The rows of a group lie close to one hidden flat surface of 11 dimensions, which may be shifted away from zero. Surfaces can cross.
(in the rows, 128 means zero)
Known rows, each followed by its group:
[157 123 124 107 127 119 125 100 161 169  95 142 146  88] | M
[149 164 220 109 117 118 117 127 135 123  77 104  47 129] | T
[132 149 115 143 105 120 127 113 109  74 158 148 164  87] | M
[153 193 174 195 121 142 132 127 160 181 102 138 173 123] | M
[ 89 143 114 112 131 142  92 107 144  59 128 119 181 122] | M
[ 98 193  74 179 166 137  99 165 143 110 103 144 142 196] | T
[146 119  90 116 146 113 136 122 142 133 133 134 132 107] | U
[125 147 174 110 160 196 124 103 121  90 150 161 172 188] | B
[143 118 106 165 107 141 122  91 152 122 136 114  93 141] | U
[ 89 126 105 112 112 128 182 146 145 134  77 100 138 183] | T
[123 173 102 142 145 112 140 158 128 104 144 120 166 132] | M
[ 70 149  84 111 110 106 130 155 135 142 117  98 101 126] | M
[110 135 152 102  84 146 176 117 112 143 127 125  74 141] | T
[152 168 161 170 163 167  72 137 115 103 143 154 133 135] | G
[175 114  99 162 117 124  78 109 146 153  63 158 122 102] | G
[160  94 135 164 156 214 121 104 108 137 153 169  74 151] | U
[ 97  98 116 144 111 164 145 139 108 133 124 124 118 143] | T
[ 81  66 121  89 145 154 167 114 142 173 112 135  85 129] | P
[126 174  88 200 123 152  70 140 140  81 114 108 161 102] | U
[141 141 166 155 161 135 105 145 132 136 130 126 139 173] | P
[155 172 154 146 121 104 143 104 183 147 185  59 140 108] | B
[ 85 182 169 134 121 162 138 156  93 118 151 143 138 163] | B
[126 115  80  76 133 123 136  82 151 132 115 174 148 114] | P
[121 132  91 111 171 108  90 165 114 165 140 159 103 111] | B
[171 130 169  94  99 113 107 109 113  95 112 127 139  51] | U
[131  92  99 123  94 135  78  41 172 146  93 163 112 131] | P
[110 123 108 114 150 111 123 176 132 143  85 101 127 134] | M
[120 141 110 123 160 138 108 147 115 106 127 148 142 132] | M
[129 133 171 143  93 124 109 117 137 131 119  97 129  94] | B
[ 94 114  87 139 169  98  90 164 132 186 113 161 116  80] | M
[120 187 119 142 106 105 158 134 153 130 118 112 191 172] | G
[133 154 158 138 147 144 112 187  86 148  89 161 138 152] | B
[191 143  99 139 111 111 168 118 133 126 119 130 135 133] | U
[126 114 124 109 142  98 107 125 126 135 156 134 121 144] | P
[125 151 116 152 153 107 141 142 168 129 129  75 120 152] | T
[157 136 120  86 182 140  88 122 147 111 179  91  75 114] | M
[129 169  94 108 182 122 156 111 171 165 178 156 152 138] | P
[152 184 138 139 138 165 161 127 133 132 158 128 129 144] | G
[116 107 144 137 163 141  95 141 127 124 132 119 117 129] | G
[145 177  92 118 114 110 115 108 132 102 122 169 173 143] | P
[177 117 157 164 123 102  89 145 101 129 113 140 119 102] | G
[107 134 137 195 109 129  88 167 116 151  77 112  40 147] | T
[178 146 137 166 175 154  93 140 123 124 111 168 154 155] | G
[122 161 139 113 148 110 138 166 119 163 151 122 129 116] | B
[136 161  98 208  84 111 163 128 131 108 160 104 122 157] | B
[146 115  81 147 113 166  95  84 140 132 135 148 113  57] | U
[154 122 139 121 122 185 143 116 123 116  89 138 121 141] | G
[104 123 134 171 173  92  85 158 140 175 131 146 147 173] | G
[ 97 116 108 121 121 133 170 124 128 194 117 177 129 132] | M
[109 120  83 125 158 121 136 149 115  87 160 124 133 143] | M
[129 111 114 122 144  82 117 124 162 132 140  91 146 143] | P
[144  97  95 109 121 123 151 145  92  91 112 137 127 118] | T
[120 151 179 151 158 157 132 130 139 145 144 139 159 148] | B
[130 109 111  93 177  95 161 156 141  99 128  93 165 155] | U
[154 143 101 138 182 119 124 135 166 114 110 112 164 149] | T
[120 122  88 107 159 132 106 112 166 151  76 163 153 133] | T
[135 105  95 140  96 112 152 157  95 120 114 119  98 111] | T
[108 100 159 119  73 113 150  86 167 188  62 128 158  78] | B
[155 100 107 154 132 184 129 116 149 121  97 106 167  92] | U
[137 139 149 152 105 138 134 124 120 169 142 137  87 128] | B
[150 128  96 163 154  97 141 161 127 159 147 120  83 139] | U
[ 50 130 112 141 155 124 167 165 135 196 115 156 165 144] | M
[ 95 124 141 131  91 148  73 126 123  94  66 116 128  97] | G
[ 97 177 116 165  94 119  34  95 125  97 152 175 136 115] | G
[ 93 125  99 149 141 155 103 110 161 102  84 131 153 157] | P
[135 125 181 140 122 139  85 153  90 111  89 145 139 119] | G
[138 135 163  87 121 158 172  95 137 135 109 162 181 252] | P
[133 110 107 106 166 147 175 137 127 198 101 188 111 149] | P
[ 88 153 129  81 118 109 160 131 120 108 167 115 143 134] | P
[115 143 121 135  97 142 165 130 135 140  88 122 139 162] | T
[149 114 122 152 106 149 159 108 144 149 155  91  96  99] | U
[163  52 134 134 144 190 163 105 138 133 135  97 115 112] | U
[152 162  89 132 112 143 124 149  92 133  91 187 125 184] | B
[119 150 156 100 137 118 139 119 136 121 146 122 129 145] | U
[160 167 131 143 144 138 165 130 117 121 186 145 136 158] | B
[111 120 121 152 142 166 129 117 159 150 111 122 146 158] | T
[ 99 108 114 122  68 115 121 117 134 125  50 128 140 169] | P
[129 125 168 184 163 141 103 138 133 156 150 135 118 188] | G

New rows, each followed by its group:
[167 151 140  97 188 133 119 174 104 150 112 170 162 140] | B
[146 107 140 178 121 116  65 123 128  93 123 104 118 113] | G
[129 129 161 161  92 121  83  81 144 119 138 130 136 139] | G
[179 136  97  88  89 105 177  58 125 148 208 177  91 155] | P
[104 107 219 137  60 113 132 131  88 132 130 108 109 143] | G
[124 132 202 106  94 128 169 142 118 168  96 111 143 131] | G
[139 163 141 122 133  91  94 150 123 113 112 132 180 146] | P
[171 235 140 148 133 126 127 164 134 156 140 122 153 163] | B
[180 173 103 175 104 129 121  95 143 179 119 187 104 159] | P
[153  80 140  97 133 131  97  76 126 116 160 157 109 149] | P
[ 82 153 127 161  99 128 187 134 118 115 171 120 138 151] | B
[129 115 129 162 125 125 139 133 127 114 133 109 130 185] | G
[142 108 122 114 140 121 137 119 140 148 114 142 129 140] | P
[130 140 137 118 123 126 107 108 120 119 152 155 126 167] | P
[ 94  82  99 102 124 111  59 108 116 109 120 159 102 112] | P
[146  93 120 107 127  76 160 146 117 163 107 141 147 138] | G
[104 140  97 124  97 110 117 110 122 132 154 151 105 187] | P
[167 128 132 176 176  91 109 159 147 142 135  93 104 134] | U
[145  91 114 110 137 123 180 155 114 104  84 109 131 170] | T
[145 135 192 134  94 159 142  95 123  78 154  84  84 137] | T
[177 144 156 153 133  87 104 144 151 135  98  89 141  86] | U
[100  63 128 145 162 121 141 100 180 152 166  84 133 110] | M
[157 102 156 137 138 134 121 121 142 121  96 103 105 131] | T
[132 194  87 138  91 122 117  82 152 146 138 180 135 154] | P
[151 194 117 108 140 143 130 132 106 122 182 165 126 152] | B
[135 151 120 126 158 106 184 155 136 149 169 105 122 115] | P
[138 104 169 157 129 159  68  56 198 109 103  99 158 193] | P
[145 122 136 158 127 120 141 135 102 105 112 160 167 110] | B
[127  61 125 101 119 139  81  66 138 133 115 166 107 181] | P
[104 121 155  73 168 137  91  94 148 100 162 142 174 169] | P
[146 133 197 168 112 136  96 111 140 157 138 107 103 109] | G
[111 110 139 159 142 131  71 154  94  98 141 131 102 107] | B
[100 140 138 110 115 136 134 105 127 101 176 118 114 127] | P
[110 114 135 128 160 159  80 116 129 134 115 167 110 107] | P
[138 109 142 144 152 138 109 124 138 119 126 122 139 151] | G
[122 137 101 129 119 121 113 116 140 135 111 149 147 128] | B
[112 162 117 154 149 145  82 126 147 134 102 160 140 118] | P
[119  95 113 209 128 136 129 186 124 180  78  90  69 158] | U
[165 138 135 175 146 127 134 167 130 128 118  91 133 125] | U
[107 171 138 176 119 136 106 120 148 122 151 113 139 137] | B
[173 124 102 145 170 156 165 122 140  72 117 125 158 110] | P
[116 149 115 122 116 136 121 104 130 139 142 167 120 163] | P
[ 97 152 132 137 147 147 154 122 158 134 194  81 120 190] | B
[141 181  88 180 172 103 116 173 132  90 141 124 188 153] | B
[124  99 144 115 147 112 129 168 110 181  93 148 118 121] | G
[121 108 111 136 162 166 129 104 144 105 142 135 106 104] | P
[155  98 163 154 122 143 118 133 104 117 107 136 121 163] | G
[120 139 124  97 163 169 127 121 152  86 149  86 137  91] | G
[127 138 114 110 120 106 138 149 121 168 104 142 132 120] | B
[134 136 120 169 145 103 134 158 146 123 132  83 149 122] | M
[140 166  94 114 116  97 151 102 148 142 174 138 120  88] | P
[134 116 142 119 122 115 111  97 143 142 126 148 150 127] | G
[100 144 100 158 180 126 113 124 169 129 191 100 107 104] | P
[124 113 165 162 129 143  81 124 114 127 133 144 109 149] | G
[115 143 114 134 126 133 136 128 123 136 136 144 101 113] | P
[147 122 149 129 112 148 144 129 120 159 113 128  94 110] | G
[146 150 133 115 147 121  94 136 161 107  93  84 154 116] | M
[138 179 164 156 128 146 101 138 112 105 149 132 135 123] | G
[110 158  84 132 150 141 125 114 149 107 134 149 138  91] | P
[101 152 113 117 134 200 135 108 140 112 114 143 132 165] | G
[ 99 133 142 141 101 116 123 116 150 163 133 107 108 186] | P
[106 177 162 123 139 153 124 119 115 104 167 153 110 184] | U
[131 118 172 122 141 142 141 163  93 161  91 167 139 169] | G
[173 102  90  46 109 130 127  82 126 109 117 152 128 136] | B
[146 124 119 141 135 139 167 116 122 158 171 152  99 135] | M
[164 174 195 140  72 181 149 119  72  98 118 158  98 141] | T
[151 112 127  96  82 119 154  83 121 155 123 173 123 124] | G
[103 138  83 113 143 110 113 158 143 141 109  98 103 135] | M
[ 87 116 105 107 196 151 132 150 122 118 136 154 132 129] | P
[138 145 156 146 119 125 111 110 132 159 148 150 120 128] | G
[ 95 111 146 134 150 147  89 117 150 115 107 117 138 145] | P
[133 121 118 109 120 128 155 120 126 131 133 130 123 121] | M
[161 129 131 126 124 107 125 126 118 108 111 148 174 140] | G
[138 151 117 124 170 132 120 126 160 158  96 161 172 137] | P
[142 119 140 166 120 129  37 101 141 104  98 134 133  99] | G
[171  97  99 155  97 159 125  40 157  71 136 131 110 157] | P
[ 95 145  86 119 128 109 117 165 114 131 118 133 130 143] | B
[ 55 114 103 131 122 183 115 116 125  95  96 148 101 119] | P
[136 150 129 134 109 117 120 120 126 116 139 128 113  77] | P
[136 123 150 141 126 130 140 109 144 168 126 145 137 109] | B
[142 130 161 126 146 129 120 116 138 121 141 132 164 146] | G
[164 149 140 116 179 144 154 122 128  92 167 144 149 187] | U
[108 160  90 129  89 122 126 109 137 147 132 150 118 133] | B
[120 140 137  97 134 117 192 130 132  93 170  87 139 174] | U
[146 118 144 129  92 149 161 109 129 118  98 121 137 166] | G
[124  99 140  85 119  86  84 134 113 135  98 145 139 124] | P
[ 96 114 166 154  80 166 135 120 119 130 108  99  65 156] | T
[163 102  99 136 131 121 152  78 174 136 150 113 115 136] | P
[166  97 129 171 166  99  68  91 183 101 104 107 111 191] | U
[148  95 121 150 180 161 159 151 123 129 140 120 149 166] | T
[154 140 126 145 146 133 115 119 133 122 152 134 112 126] | U
[135 149 100 150 159 141 138 105 150 112 183 142 150 161] | B
[129  89 166  83 167 111  61 108 139 156 139 157 141 160] | P
[166 141 225  95  95 112 142 125  98 121 157 107 130 110] | P
[154 113 127  98 172 148 145 104 134 134 158 161 122 151] | U
